The rows of a group lie close to one hidden flat surface of 10 dimensions, which passes through zero. Surfaces can cross.
In the rows, 128 means zero.
Some rows, each with its group after it:
[106 128 163 139 158 122  94 160 106 168 173  97  97 125  95 158 149]	Q_426
[126 107  99 191  89 119 117 153 140  96  61 165 135 144  90  84 116]	Q_708
[156 114 122 144 136 104 185 176 159 116 158  69 132 120 132 132  51]	Q_555
[151 143 175 137 137 153  69  98 117 134 156  64  84  57 136 148 124]	Q_682
[150 139 187 182 144 121 177 122 143 139 184 115 141 140 141 140 164]	Q_708
[193 110 142 142 128 141 119 104 130  85 123 144 115  85 142 163 148]	Q_708
[139  57  60 164 131 121 236 159  95  54 120 144 130 112 112 110  75]	Q_682
[111  76 155  98 221  66 123 141 105 133 177 125 147  77 166 175 118]	Q_426
[ 78 117 132 108 107 112 129  88 140  71  97 130 162 171 147 125 152]	Q_682
[148 119 149 141 154  98 181 162 100 166 234  83 140 192 111 165 159]	Q_426
[140 139 115 186  92 134  92  81 129 145  74 113 134 115  86  93 126]	Q_555
[118 123 112 142 107 115 106 100 129 103 106  91 150 115 138  95 100]	Q_555
[142 118 103 124 147 104 164  74 168 128 157 163  96 146  89 125 157]	Q_708
[154 129 123 155 113 148 128 122 122 120 110 161 110 114 114 123 140]	Q_708
[121 138 152 157 138 123 200 185 169 145 139 137 144 149 135 126 108]	Q_874
[ 72 101  85 143 139 123 152 136 130  82 167  76 120 151  81 130 125]	Q_555
[133 137  86 127  87 174  90 150 116 111  71 160 146 143 116 124 143]	Q_426
[167 121 154 117 114  68  79  93 113 158 130 153 145 181 136 119 164]	Q_426
[136 134 130 100 137 133 102 107 145 126  81 138 150  80 168 136 103]	Q_555
[160 122  75  55 135 140 130 172 135 128 147 116 189 178 140 205 136]	Q_708
[ 80 149 109 101 113 122 111 122 133 123 144  99 132 166 131  89 121]	Q_874
[166 125 129 140  78 109 133 134 120 118 101 142 155 180 140 100 126]	Q_874
[104 120 142 119 131  92  59  88 128 108 101 131 132  88 160  82 110]	Q_426
[ 78 113 142 111 122  99 197 103 125  96 102 126 114 119 167  67  70]	Q_874
[106 131  99 132 168 146 140 177 142 150 173 142 110 123  93 144 145]	Q_874
[105 149 166  95  97 136 154 136 128 133  73 110 148 145 176 129  90]	Q_426
[109 121 114 187  85 110 118 185 149 121 106 108 161 207  74 121 131]	Q_682
[117 139 176 162 104 116  56  72 165  77  97  88 159 111 158 118 149]	Q_682
[151 124  88  76 109 161 153  78  91 112 124 170  72 142 107 134 155]	Q_708
[104 123 157 112 146 128 164 107  83 110 174  95 122 118 171 119 132]	Q_682
[128 127 131 159 139  89 148 103 173 144 177 105 117 170  88 119 147]	Q_874
[122 113  92 200 143 131 108 108 138  74 130 119 162  63 131  88 124]	Q_555
[207 117 189 160 154  71  83 108 132 159 143 149 162 102 165 148 156]	Q_426
[ 66 125 169 128 132 124 140 144 133 152  84  64  72  93  97 138  51]	Q_874
[ 82 117 185 153 187  84  96 131 134 128 194 108 164 122 160 137 172]	Q_426
[209 137 152 136 161 143 117 139 133 179 154 140 119  76 131 188 139]	Q_682
[144 127 102 112 144 165 131 165  92 145 156 125  99 103 109 152 122]	Q_682
[174 136 148 121 116 122 136  95  92 149 170 102 105 128 143 115 130]	Q_426
[122 146 158 117 133 157 106  83  95 115 156 140 111  96 166 116 173]	Q_708
[ 95 162 188 158 139 146  83 103 129 130 157  98 110  78 153 102 145]	Q_426
[ 99 128 130 110 123 132 132 129 139 127 118  79 144 160 117 163 122]	Q_555
[142 120 117 183 147 129 123 121 128  95 154 112 148  54 154  80 102]	Q_555
[105 118 115  47 124 103 124 126  73 115 171 135  65 136 160  67  92]	Q_555
[101 154 145  99 160 132 157  96 157 135 171 125 149 125 170 134 152]	Q_874
[107 114 127 116 107  88 129 105 105 113 128 167 100 169 125  72 138]	Q_874
[121 137 131 144 112 102  82  95 130 143 112 109  99  97 122  60  86]	Q_682
[169 131 149 156  96 133  77 134 161 110  58 133 173 111 146 146 123]	Q_682
[ 62 130 111 124 121 119 128 149  98 136 133 101 134 155 122  87 110]	Q_708
[139 111 120 158 124 105 153 132 144 146 149 114  58 152  44 127 117]	Q_708
[127 119 105 109 147 144 230 135 129 112 146 155 113 126 134 136 117]	Q_682
[154 128 108 137 112 129  85 125 116 139 110 147 121 113 116 104 120]	Q_555
[103 130  99 117 103 152  73 150 161  91  68 158 183 180 113 168 178]	Q_682
[146 105 126 196 160 132 160 186 108 110 180 167 138 107 126 119 152]	Q_874
[154 127 131 125 124 127 180 133 159 130  85 166 126 110 144 123  87]	Q_555
[164 108 100 142 136 111  75 158 115  96 172 145 147 112 148 104 140]	Q_555
[162  81 106 184 101 122  94 132 138  46  55 161 136  83 122 114 106]	Q_708
[100 134 193 145 142 143 142 124  86 101 140  95 154  70 209 117 120]	Q_874
[111  95  98 145 170 126 147 104 101  77 164 151 116  70 138 101 132]	Q_874
[111 126  90 133 158 120 114 126 155 122 129 152 170 108 132 119 134]	Q_708
[112 105 104 118 125 119  41 188 106 139  76 159 159 149 106 160 144]	Q_426

New rows. What belongs after each?
[ 52 151 120 159 130 158 104 146 162 118 130 143 141 171  92 126 195]	Q_426
[ 90 109 143 129 120 118 101 100 127  75  38 147 138  62 170  91  84]	Q_874
[132 144 159 107  93 136 151 132 107 141  91  80 138 123 168 126  71]	Q_555
[149 108 102  66 176  97  49 150 109  94 207 181 124  90 193  98 145]	Q_555
[ 85 124 122  80 129 121 129 149 113 152  66  91 128  82 154 111  23]	Q_708
[155 127 145 152 149 138 141 104 165  98 136 143 148  88 151 151 150]	Q_682
[ 95 158 132 152 124 134  42 139 147 154 115 149 140 130 117  96 161]	Q_708
[ 76 116 169 130 169 110 149 156 103 145 141 208  72 114 123  99 149]	Q_874
[120 100 103  94 120  86 141 107 143  96 136 117 115 179 109 133 120]	Q_708
[160 143 178 171 120 109 170 102 175 139 113 160 140 139 139 121 148]	Q_708
[114 134  93 145 123 177 153 126  78 110 115 165 140  98 145  98 145]	Q_708
[ 80 138 149  87 150 153 176  96 113 127 122 195  93 120 150 122 163]	Q_555
[186 110 141 101  92 119 185 111  75 131 106 158 110 155 150 130 116]	Q_874
[150 134 109  89 130 184 109 121  86 106 113 149 144  76 178 149 139]	Q_708
[140 134 113  88 135 136 116 109 117 152  99 157  85  69 143  97  78]	Q_555
[131 120 113 139 145 175 119 149  72 103 133 118 139  59 154 140 121]	Q_708
[ 88 133 114  83 148 134 205 117  97 131 162 108 166 144 172 124 122]	Q_708
[131 120 126 105 130 115 113 103 144 120 115 143 136 153 120 159 155]	Q_682
[144 164 191  62 142 154 140  80 163 176  74 130 145  97 180 201 124]	Q_874
[ 87 140  89  52 142 133 139  72 138 106 127 153 134 123 164 103 129]	Q_874
[124 145 115 119 147 191 130 173 128 123 152 135 135 119 124 187 171]	Q_682
[105 124 126 105 122 119 130  99  99 118 125 117 104 110 146  87  95]	Q_682
[170 118 114 174 149 109  47 148 142 107 178 100 183  94 147 128 142]	Q_555
[150 126 130 128 129 125 166 120 150 134 125 118 127 127 121 150 112]	Q_874
[158 140 138  95 139 142 123  95 130 135 138 139 114 109 149 151 151]	Q_708
[ 73 121 125 140 148 129  85 158 104 104 131 176 119 102 139  86 145]	Q_874
[149 106 178 169 132  83 163 115 143 131 113 173 113 134 127 118 136]	Q_874
[ 96 137 140 103 123 109 159 113 120 135 160 113 112 164 142  97 126]	Q_874
[ 87 143 178 134 117 125 162 106  93 148 129 100  84 123 138  84 104]	Q_708
[ 79 149 110 150 147 131 106 160 132 145 178 137 148 160 113  99 173]	Q_682
[121 160 181 152 142 132 121 149 132 171 165 100 150 131 148 136 147]	Q_708
[130 146  83 162 112 150  79 183 209 140  86  81 169 129  74 158  96]	Q_874
[186 124 114 129 115 118 211 157 119 125 152 193 155 182 157 113 141]	Q_874
[137 127 192 159 114 114  67 124 103 132 102 151 130 123 149 124 163]	Q_874
[152 146 154 117  82 133 111 142 107 180 103 151 118 217  88 158 179]	Q_555
[125 120  50 140 151 163 107 175 132 106 147 152 145 102 103 128 135]	Q_874
[129 162 150  86 109 174 136  96 103 151 110 142  90 132 139 135 146]	Q_426
[172 122 103 139  86 118  58 156  81 123 126 176 128 162 120  89 156]	Q_555
[139 113 157 160 106 118 209 162  98  98 118 129 149 125 180  93  87]	Q_874
[ 75 107 102  97  94 123 107 120  89  37 115 124 172 170 180  93 141]	Q_555
[169 117 114 120 115 136 180 150 124 119 145 126 150 182 123 170 143]	Q_708
[ 82 113 117  94 112 135  65 157  67 119 104  73  81  94 118 113  66]	Q_708
[ 64 115 117  73 161  76 112  82 141 114 193 106 100 172 113 116 156]	Q_555
[156 139 144 115 146 140 102  88 141 146 105 208 131 122 130 164 195]	Q_426
[176 161 161 180  84 132 109 104 144 151 132  83  79 105 113  79  94]	Q_426
[190 147 163 134 108 153 111 137  88 153 135 140 167 141 166 164 172]	Q_426
[139 118 165 150  99  99  97 132 145  92  93 122 159 136 163 124 126]	Q_708
[137 121 111 137 152 149 122 176 106 146 158 165 111 122 108 145 158]	Q_874
[ 67 127 122 109 102 114 141 121 102  96  99 126 173 169 169  81 116]	Q_708
[ 77 121 138  80 146 127 202 134 151 109  95 113 129 106 165 138  62]	Q_426
[107 169 143 115 134 139 110  70 206 118  99 179 150 105 172 100 157]	Q_682
[151 101 110  46 172  87  99 185 148 100 196 163 130 134 181 148 122]	Q_555
[ 58 123 133 109 148 115  83 106 112  90 136 121 149 106 170  93 139]	Q_426
[119 150 181  94 115 109 116 103 132 151 138 104 103 152 147 131 125]	Q_708
[194 110 148  99 114 111 210  89 103 133 104 173 112 143 157 144 121]	Q_874
[178 142 169 101 179  93 126 130 142 193 216 144  79  98 153 118 124]	Q_555
[136 134 141 103 134 113 166 119 154 143 116 128 151 141 155 141 108]	Q_708
[126 133 130 101 139  97 208 102 166 132 131 136 183 170 168 134 121]	Q_708
[106 131 153 124 166 119 239  92 191 118 118 149 116  85 158 119  90]	Q_555
[113 145 131 130 120 166 100 116 163 102 109 117 119 118 117 152 150]	Q_682
[133 139 171 140 154 131 142 112 120 153 170 105  93  90 131 136 130]	Q_708
[ 94 150 151 110 133 109 167  95 198 149 121  74 130 140 125 136  91]	Q_874
[163 108 131 162 131  97  78  67 118 108 164 133 126 133 110 124 187]	Q_874
[105 138 164 133 128 144  64 137  48 119 159  80 161  97 193 118 143]	Q_682
[142 155 146 175 119 183 146 118 198  82  97 119 133  59 152 130 115]	Q_682
[127  95  92 145 157 122 138 151  86 115 170 129 125 123 106 132 140]	Q_682
[151 117 159 188 129 117 111 115  98 104 165  92 143 109 140 129 150]	Q_874
[128 147 124 138 125 193  99 148  61 116 151 133 138 102 154 131 174]	Q_708
[148 140  92 109  99 148 146 148 141 170  68 164 115 153  90 132 103]	Q_708
[123 126 141 105 125  79 170  78 185 122  87 154 149 149 157 107 107]	Q_708
[141 131 140 173 132 150 175 133 135 112 151  96 101  67 136 101  88]	Q_682
[152 117  78 189 133 132 102 140 174 139 136 144  74 114  21 121 133]	Q_426
